All groups share one centre, and each spreads out both ways along 12 directions, with some noise.
Some rows, each with its group after it:
[  2  21   4 -18 -14  20   7 -11  -1 -20  -7  19  12  -8  11 -26] => P
[  9  31   3 -20   0   4  16 -35 -16   5  -8 -18  -1   0  15  28] => F
[ 14 -17  16  -2   5  12  -8  10  -5  -1  20  17  18  10  -1  -7] => F
[  3 -16   0 -12   4   8 -13   1   0  20 -14  -6   7  -5   6   4] => K
[  2  -4 -12 -18 -20 -28  18  18  -6   5  14 -13  11   4  -6  15] => F
[ 21  -1  -2   1   6 -10   4 -14 -10  19   1   9  -3  -5  14  -4] => P
[  2   5   4  18   9  -6  20 -14   8   3   1 -23 -16  12 -27   6] => F
[ 17  -5  -3   9   3 -23  14  -3 -20   3  -1  -5  -8   5  -3 -12] => F
[ 16   8  -3   0   8  10   2   0 -10   6  -6  14   9   6  23  -7] => P
[  6 -22   4  12  19 -12  -8   9   5   5  15   0  -5  14 -14   0] => P
[-23 -16 -14  -8  -4  13   7  14 -12   3 -19  -1  26  -5   3 -13] => V
[  7 -14   9 -13   9   3   4  -1   1  -6   4  -4   0   5   5  -3] => P
[ -1   4 -29  -3  18 -30  -6  28 -11  26 -13 -11   4   9  -8   4] => Z
[-16 -14  -6  -4 -11 -12 -14  12  -2 -19   3  -6   2  13 -10  -4] => V
[ 30  14   7 -22 -29 -15   0   2   4   9   3   4  -5 -18  -7 -18] => P
[ 16  -1  -6  -3   7 -20  12  13   4  -3   2  18   6  14  -5 -16] => F
[  3   0  -3  -3  16  -8  12  -7  -3  17  -6  -5   8   5 -14   6] => K
[ -1   9 -15 -10 -42   1  21 -17  19   3  -3   1  15   7  -4  -7] => F
[ 14  -6   9  -7   3   7 -16  -3  -3  11  -2  10   0  -9  14   2] => K
[ -7  16   7 -13 -11   6  20  -8 -13   2   7 -21   6 -17 -11  10] => Z
[-11 -10  -3  -6  20  -4 -19  -7  -6   2 -19  10  -4 -16   7  -2] => F
[  3 -12  11  -5   9  16 -16   0  -3  -6   3  14   4  -4  11 -12] => V
[  5   7  -3 -37  17 -34   0 -26  -4  -2 -19  16   4  -1  -3   3] => Z
[-10   4   4 -23   4  17  23  27  -4   6   7  -5  45   7 -26  11] => V
[ -5 -14  22   8  16  -5  15  22 -13   1  21   6  -3 -31  -3  25] => K
[ -9  -3   1  -5  10  -7   6 -19  -4  -7  -3  16   6  -3   5   1] => P
[  8   1   2 -10   2 -10  11   1  -4  -6   3  -2  -6  -5   5  -4] => F
[  7   8  20  12 -10  31  -9  26  -5  -2  10  -8  -6 -17   9   3] => Z
[ -1  18  -6 -14  -2   9 -27  22   7  12   0  13  23  11   9  29] => F
[  6   7  17   2   1  25 -13 -17 -11  -4  -7  -2   0   4   1  -4] => F
[ -6   2   8  -3  11   1  -3   6   3  -8   3  -9  -1   8 -16  12] => Z
[ -3  -1  -8  -6 -22  -1  -4  -3   2 -10  10  -1  -3  -3  12 -12] => V
[ 11  -7  -5  12  12  -7   9  40 -28 -13  18  21  20  21  20  -3] => V
[ -5  -4 -14   8 -23   1  21  -4   1  15   5  -9  22  16 -23 -11] => F
[-14  -2   3  -3   3 -14   9  -4   6 -10  -3  20  -4 -20  -3  -1] => K
[ 14   2 -16   7  16   8 -13  22  -8  11 -13   3  -1   7  23 -24] => P
[  1   8   7   6   9  14   8  12  -6  -6  -2   7   7  -5   0 -10] => K
[ 18  -8  -8 -10 -13 -14  24  -5 -12   5  30  -3  -4 -10  20 -19] => Z
[-18  -8  -7   0 -37  -4   3   3  -2  -4  18  17  30   6 -15   1] => K
[ 15  17  -1  -7 -19 -15   5  -1 -26   6   8  13   1 -23  18   0] => V
[  7  -1  -8   1  -7 -10 -10 -10 -11   7   6   5  -2   3   8  -9] => Z
[  6  -6   6  25  14   6  19 -12   8  16  -1   9   7  10 -16   3] => Z
[  9  -1 -14  -6 -26 -21  -4   2  -6  19   9  10  22   9 -14  -8] => Z
[  6  10   1   9  -4 -10  -5   3   0  15  21 -17 -17 -12 -20  -5] => P
[  6  -6  -2  -6  -4  -6 -13  16 -10  -3  -3   8   3   0  12  -7] => F
[ -7   0   0 -12   7  -7  10  -5  -3   1 -31  12  12 -11 -17 -17] => Z
[ 24   8   8   2 -25  -4  -4 -10   2  27 -16 -19 -17 -17 -21 -16] => P
[ 10   5  -4 -37 -30   7 -18  -1  14  11   0 -13   5  -1  13   6] => K
[ -9 -14 -14  15   5   3  -7  21 -12   2 -15 -18   4  19   1   1] => V
[-21   2   7 -26 -22  34  -4  -3  18  -7   8   6  27 -13  -4  -7] => F
[  9   2  11 -17  -8   4   6 -23 -11   4   3 -12  -5 -14   2  -2] => P
[  1  17  -4  -8   2   4  13  14  13 -10  -2  -9  -4   4   3  -1] => V
[  8  -1  -1 -14  20  -9  23 -14   7 -20  11   7  -3  16   3 -18] => Z
[ 7  0  9  2  2 -4 -2 -5  9 -6  7  8 -8  1 -3  5] => Z
[  7  -4   5  -7 -10  -1   6   9  13  -2  -1  -1   1   1  -1   3] => P
[  2  18  -1  10  28   0 -15   8  -5 -13   3  -9 -16  18  -1   0] => Z
[  3  -8 -11  20  -4  27 -10  11  -4  31  14   9  14  -7  16 -10] => V
[ 11  25  10 -23   5  -5   6  31  30   0  -6   3   8   0 -34   4] => K
[ -3  14 -17 -15  -2 -17  -6   9  26   7 -44  -4 -13 -15 -20 -29] => K
[ 13  -5  16 -12  -4  -4  -4  -5  -2   7   8   0   6   1 -14  12] => V
[  9  -4   8  -1 -19  11   0   3   2   0  32   1  -1  -7   7  -5] => P
[  2  22   9 -31 -18   2   0   8   3 -32  13  -8 -10  -9   9  -3] => K
[  2   7  -4  -9 -30 -19  -6  -4  -8   2   8  -5  -1  -5  -8  -7] => K
[ 1 -2 -6 13  5 12  7  6 14 -7 -5 27 10 11 27  4] => P
[ 17  21  -4  -3 -20   7  12  -6  -3  -2 -10 -16  -7   7  14  -5] => V
[  6 -27  12 -21  12  -9  19  -8  -5   0  -5  17  25   3 -14 -10] => Z
[  2  -4  12 -16  17  -2   3 -16 -12   6  25  42  26 -16  -4  -8] => V
[-10   1 -10  -4  18 -14   9   6  -4   4 -18   1  -7 -17   7   3] => V
[ 33  19  11 -10   1 -11   5  -4   0  12  20  -1 -10  -3   2  10] => K
[-14  20 -14   5 -13   1   1   1  -4   2  -2   0  11   3  -6   3] => K

New rows. What belongs after each?
[  6  -5   3  23 -11  -3 -13  16  -2   4   3 -20 -19   5  -3   9] => F
[  2   9 -20  -7 -29  -8  -9   4  10  14  -6  17   2 -19  22  -6] => F
[-16   4  -4   2  -8   4  12  -3   9   1 -14  -8   3  -5   0  24] => P
[-15  28  -3  -2  16  -7 -27  -6  -4  -8 -25  -4  -5  12 -23   7] => Z
[-22   9 -20  -3  12  -8   0   8  -9  -3  -7   6  15   4  -1   2] => P
[-11 -18  -2  -5  18   1  -5  -1  -5  -8   3  -5   0   4  -1 -13] => P
[-18  34  -1 -15  20  13  -3 -20 -33  -4   2  -1   6 -22   7  -1] => V
[ 1 11 -6 -6 -8 -3 -2  3 -9  4 -7 12 16  0  1 -4] => P
[ -1  -2 -21 -12  -4 -34   3  14  11  12   0  13  -3 -15   8   3] => F
[ 11  24  -7 -10   2  -2   8 -13  -9  22   0  12  29  15  -5  17] => F
[  0  -4   0  11  34  16   8  -8 -11  -5  35  -6   2  19  -5 -21] => P
[  0  -3   7  -7   8   8 -16   8 -16  -2  -4 -10  13  14 -24 -18] => P
[  3  -7   0  -2 -11   2   6   9  13   0   4  -8   2   4 -12  -9] => P
[ -5   1   0   7  -8   1  -6   1   0  13  -9  -2  -1 -15  -5   6] => Z
[ -9  -7  -1  -8   1   2  12 -19  -8   1  -7   4  11  -2  11  14] => P
[ -6   1 -17   0  -2  -6   8  13  17  -6 -14  23   9   3  17  -3] => P
[ 25  22  -1   0   3 -10 -18  16 -10  16 -20  14   1  -1   5   5] => P
[ 23  17  15  -1 -19 -18 -17 -10 -26  21  -2  -4  -6  -7 -18  16] => V
[  3   0   2 -37 -19   7   4  13  23 -21  -8  -4   3   0   0 -27] => K
[  3   8   0  -9  -5 -15   9 -10   5   4   4  -2  -9 -14  -7   1] => P
[ -7  10 -10   6 -11   5   4  -6  -5  -1  -8  15  18   6  -8 -18] => K
[  4  15 -10 -10 -11  -6  -2  10  -1   7  -4   3  13   4   3   6] => F
[ -3  -6  -9  -8  17 -10  10   9   7 -27  11  -6  -9  18   1 -23] => Z
[  8  -2   3 -11 -18   5   3  -4  -2 -21   1 -11  -2  18   9  -7] => V
[ 19   5   3   6 -15   6  12  -4 -11  -4   3 -15  -2  22   8   2] => F
[-20  -5 -16   8 -19  -1 -25  -6 -18 -15 -21 -13  -4  12   0 -21] => V
[ -3  26 -12 -21  -9   9  10  -6  24 -19 -23 -10  -5  14  28  18] => F
[ -2  15   0  -9  14   7  -4  -7 -27   4  16 -14  -2 -10   5  -5] => P
[  2 -11   6  24 -10  14  -5  -6  14  -3  -2  -9 -11  14  -9 -11] => F
[  8  -2  18 -28   4  -7  19  -2  36 -16  17   1   2  11 -20   9] => V
[  6  -8  10 -13 -17 -12   8  10   7  18  10  11   8 -27 -11  12] => K
[ -8  11   3   7  31   2   1  15   6 -21  25  14  -6   5  15  15] => P
[10  4 -7 10  0  2  9 -8  1 24 11  8  9 -1 -5 -6] => F
[  8  -2  12   6  -4  -2 -22  10   8   0   4  16   5  10 -21  -4] => F
[ 11  10  11  -3  31  18   0  -8   6   4  -4  14  -8 -18  18  -6] => V
[  3 -17   4 -17 -16   0  11  21   0  -1  -9   4  21   0  -2  -2] => V
[ -1 -11  -4  10  26  -4  21 -28   4  10 -23  14  -3  -5   0 -14] => Z
[ -3   4 -11 -14 -13   0   2 -25  -8  -6 -12  -1   2   1   7 -19] => K
[ -7   5 -21 -22  -8 -11  -9   3 -43  23  -9  -3  31  -3   7   7] => P
[ 10   1   6 -11  -2   3  -2   9   3  -1  -4  -6   2   3  -7  -7] => P
[ -7   3   5 -13  -6 -20 -16  -5   7  -4 -11 -13 -17 -11 -19   7] => V
[  1  24  -9 -42  -7 -20 -17 -12 -54  11   6  -1  15 -24  -4 -27] => P
[ 34  15   6  -2   6  28  21   6  18   6 -16 -14  -2  18   3 -19] => P
[ 11   9  -3   0 -16  -5   7   2   5  15  30 -20 -10  -6 -24 -23] => P
[ -3 -26   4  -4 -10  -4  -6  -2   5  -4   6   2   0   1   0   1] => F
[ 21  -3   7   2  30  -8   7 -13  -1  12  13  23   5   8   4   4] => F
[ -2 -11  -3  -5   5  -2   6   5  -5  -6  -5   6  12   9  -1  -5] => V
[ -3  20  -1  14  11   5   4 -18  -5   2  -6   8   0  -1  -4  -6] => P
[ -6  -2   2  -2   1  -6   4  14   1 -10   4  -5   1   4 -20  -8] => Z
[ -4  21 -13 -10  -1  -4  -2 -18  -3  18 -16  10  19   3  -4  10] => F
[ 10  -9 -15  11  -8 -10   3  -2 -11  20   0  12  11   6   5 -14] => F
[ -9   2   7  15  15   9  -2  -5  24 -11 -10   6 -20  -7   2   0] => Z
[ 9 -5  0  0  3 -4 24 -6  7  1 15  9 -3 -9 15 -2] => K
[ -6 -19   2   0   9   1   1   8  28  -5  12  16  -5 -10   0 -14] => F
[ 10  -3   3 -12  -9  -1  11   3 -16  -7  -6   4  12   4   9  -4] => V
[  7  -1   2  -8  -2   0  -7   3  -1  -4  -1   7   1  -1   1 -18] => P
[  7 -13 -12  10 -33 -22  28 -12  38   9  29  21   1  -3 -13 -16] => P
[ -7  14 -19   8 -22  28  17 -16   8  22  -6 -10   7 -12  26   8] => Z
[ -6   6 -18  -9 -13  -6   5  -2   0  16 -33  -9   0 -13   5  -6] => P
[ 18 -14  10 -14   0 -12   1   8   9  19  -1   6  10  -4 -19   1] => K
[  1   2  -7   3   1  -6  -3  -3  -7  11  -4  -4   4   2 -17 -17] => P
[ 28   8  -1   7 -14  -6  12  26  -5  19  -7   3   3  -4   9   6] => V
[  5  16  -5  -8 -16  -3  -3   0   0  -3 -12   0   0   2   7   4] => F
[ -6   1  -4  14  15  -3  -1 -13 -10   1  22  10   6   5 -11 -11] => P
[ -5 -10  15 -24  -4  -5  -5 -19 -42 -19   4  -8  -1 -15  -3 -21] => Z
[  4   3  -8 -11 -22 -16  -2  -3  -8  -5   8   9  12   7 -15 -28] => Z
[ -3   1  -8   1 -32  -6 -15  16   4 -14   2  -4  -2   9  -6 -13] => V
[-18  -5 -11 -19   0 -18   0 -13 -22   7   2  -4  13 -10  -4   9] => P
[-22   8 -18   2   1  -2 -32 -15  -1 -12  -8 -12  -3  28   1   6] => Z
[ 11  16 -10   3 -17  13  -3  16  -2  11   8  -6   3  -3   6 -15] => P
[-2  8 -3  5 14  1 -3  8  1 -7  0 16  8  9  0 -5] => P
[ 15  -8   4   5  -4 -10  -8  -1  28  -2  10   2 -21   8  -3  -1] => V
[ -2  -3 -10  13  15   9  19   0   3  12   7 -13  -5  -4   3  -9] => F
